The groups are shells around one centre, one inside the other: the same stretched ball of 6 dimensions in 9 sizes.
Some rows, each with its group after it:
[ 19  -2 -12  27  30 -22 -32  14 -11]  j_117
[ 26 -29 -22  24   9 -52 -20   5   7]  j_619
[  8   0  17  19  35  16 -40  13 -22]  j_364
[-16  -3  27 -25  -4  17   5  -5  -6]  j_364
[-18  13  27  -8  -6  53  13   3   7]  j_897
[  2 -19 -39  -8 -23 -46  32   4  41]  j_577
[  4  17  29  12  52  68 -46  25 -57]  j_416
[-21  28   3  -5  37  19 -18  25   1]  j_577
[ 27  -7 -24  13 -11 -14  13   1 -13]  j_897
[ 13 -31 -23   5 -24 -40  20  -4  31]  j_364
[-25   4 -16 -38 -16 -28  34   1  29]  j_38
[ -5   5 -37  -6 -10 -14  31  15  29]  j_6
[-12  10  38   1  -2  61   3   1  -1]  j_416
[-11   9  31   1  -4  29   2  -5   8]  j_38
[ 22 -19 -49  31  21 -74 -20  19  31]  j_416
[ -8  -6  12  -5 -13  29  16   2  13]  j_364
[  8  -1  -8  17  30 -24 -29  15   1]  j_364
[-17  23  40   1  37  64 -31  16 -25]  j_897
[ 29 -32  18   9 -17 -17  -7 -21 -25]  j_6
[ 28 -12  13  13  -3  15  -8  -7 -41]  j_577
[ 30 -19  -8   9 -19 -22   9 -12 -20]  j_619
[ 11 -22 -12  -4 -40 -53  31 -22  27]  j_577
[-10 -12  -8 -12  -9 -39  10  -2  33]  j_619
[-6 13 10  6  7 30  2  9  2]  j_117
[-21  -9  -4 -20 -25  -7  34  -1  47]  j_697
[-13  29  23 -27   8  24   3  -3 -37]  j_897
[-14  40  16 -17  10  47  10   7 -29]  j_416
[  7 -23 -35   4 -12 -71  12   1  42]  j_697
[ 21  -5 -25  23  29 -12 -23  22 -14]  j_619
[ 11 -19 -18  12  22 -23 -21  18   2]  j_619
[  7 -10  -9  29  22  24 -16  27  17]  j_6
[ -1  -4   2 -21 -45  -1  48 -19  10]  j_416
[ 18  -7  26  12  -5  27  -7  -9 -30]  j_697
[-29  15  24 -19  22  57  -6  20  -2]  j_619
[  1 -10  25  -8 -16  19   8 -11  -9]  j_117
[-13  24  20 -15  11  22  -1   2 -18]  j_117
[  5   0  19  -3  13  -2 -19  -3 -27]  j_117
[-14   7 -13   9  29 -11 -16  25  33]  j_897
[  5  20  10 -15  -7  21  16  -7 -40]  j_38
[ 37 -20  -4  24   1   4 -11   1 -34]  j_6
[ -5  15 -21  -6   3 -46   9   3  17]  j_38
[ -3  -9 -10   8 -17 -24  17  -1  44]  j_697
[ -5 -12 -10  -3 -32  -6  36  -3  41]  j_897
[-28  25  14 -26  38  37 -16  24 -19]  j_38
[ -1  12 -19 -13  -8 -30  20  -1   3]  j_364
[-14  13  36   9  19  65 -15  13  -2]  j_6
[  0 -24  17   1 -23 -15   8 -15  26]  j_38
[ 18 -11 -29   9  13 -34  -8  12  -5]  j_117
[-22  32  11  -6  18  57   5  21   1]  j_6
[ -3  24   6 -16  24  17  -9  10 -43]  j_577
[ 24 -23   7   0 -21 -18   7 -18 -23]  j_697
[ 10  -1 -41  -6  -7 -53  19   5   8]  j_577
[  5  21   9  28  41  16 -37  18 -13]  j_416
[-31   1   8 -32 -13   2  25   1  34]  j_697

New rows. What belongs after each?
[  9 -12  -5  20 -13  -9   8   0  29]  j_697
[-27  19  43  -1  38  75 -28  22  -6]  j_416
[  8   9 -26  20  44 -11 -30  32  -6]  j_897
[-11  -3  29  -4  12  21 -16   3   0]  j_364
[-16  25  15  -3  15  27  -4  10   1]  j_619
[ 14  -4 -33 -10 -15 -39  25  -1  -4]  j_897
[ 49 -18 -13  41  28 -32 -44   5 -45]  j_416
[-25   2  22   0   2  29   2   8  39]  j_416
[-28  13  32 -11   9  38  -3   6  16]  j_897
[  7  -9 -29  21  28 -31 -21  25  24]  j_697
[ -3   4 -21   1  22 -33 -11  16  13]  j_364
[-15 -12  16  -9   5  -6  -7   2  21]  j_577
[ 26   4 -14   8  12 -27 -12   1 -40]  j_697
[ 27   2   1  35  15  28 -18  12 -25]  j_416
[  0 -32   2 -13  -7 -30  -1  -4  13]  j_416
[-11  21  29 -21   3  52   7   0 -35]  j_697
[-10  11  17 -32  -5  -4   9 -12 -25]  j_897
[ 17 -32  -9  11  -3 -43 -10  -3  12]  j_619
[-28  20  31 -40  12  36   1   3 -25]  j_38
[  1   5 -20  -1  11 -43  -3   7  10]  j_364
[ -5   2  32   0  12  51 -13   6 -19]  j_117
[-15   8  -9   8  26   5 -12  26  28]  j_619
[-25 -12   7 -32 -11  14  21   5  22]  j_38
[-14  24   5 -18  23  12  -7  13 -20]  j_364
[  9   7 -26 -20  -8 -37  20  -2 -20]  j_416
[  7   0 -12  32  17  -5 -15  17  25]  j_897
[ 32 -13  -8  11  -3 -36  -8 -10 -31]  j_364
[-10  10   1   2  39   9 -27  24  -3]  j_364
[ 40 -34  -7  45  21 -31 -42   6 -11]  j_416
[-31   5  10 -40 -18   3  31  -4  23]  j_577
[-36  32  22 -41   3  33  18   3  -6]  j_38
[-36  31  27 -36  -9  33  25  -4   7]  j_416
[ 30  -5 -21  18  -3 -44  -2  -5 -13]  j_117
[ -7   2   4 -27 -16 -22  20 -13  -5]  j_619
[  8  22   7   9  26  20 -19  11 -37]  j_364
[ 13  -2 -17  15   5  15   4  16  -2]  j_897
[-21  15 -27 -13  11 -36  10  16  37]  j_6
[ 30 -24  19  18 -13   8  -8 -15 -28]  j_38
[ 26 -31 -25  26  -1 -37  -7   7  16]  j_364
[  4  16  -3 -11  13  -8  -4   3 -31]  j_364
[ 10   7  -7 -10   8 -14  -2   1 -32]  j_364
[-19  15 -19 -22 -12 -44  28  -2  33]  j_416
[ -3  -5  36  -5  -6  19  -5 -12 -10]  j_697
[  6  -5 -17   2   7   5   4  16  -2]  j_364
[-13 -13 -32 -12 -20 -50  31   4  61]  j_897
[ 25 -18 -30  24  17 -22 -15  18  -3]  j_697
[ -8  -7 -17  15  21  -7 -12  25  38]  j_697
[-11  19  29 -13  12  20  -9  -3 -22]  j_619
[-18  23  -3 -10  36  27 -13  29  -8]  j_697
[ -6  19  12   3  32  56 -17  24 -25]  j_697
[ 17  -1 -11 -10 -28 -50  24 -22 -12]  j_38
[-13 -12  22 -19 -28  -4  21 -18  20]  j_897
[-12 -23 -19 -15  -8 -53  11   2  46]  j_416
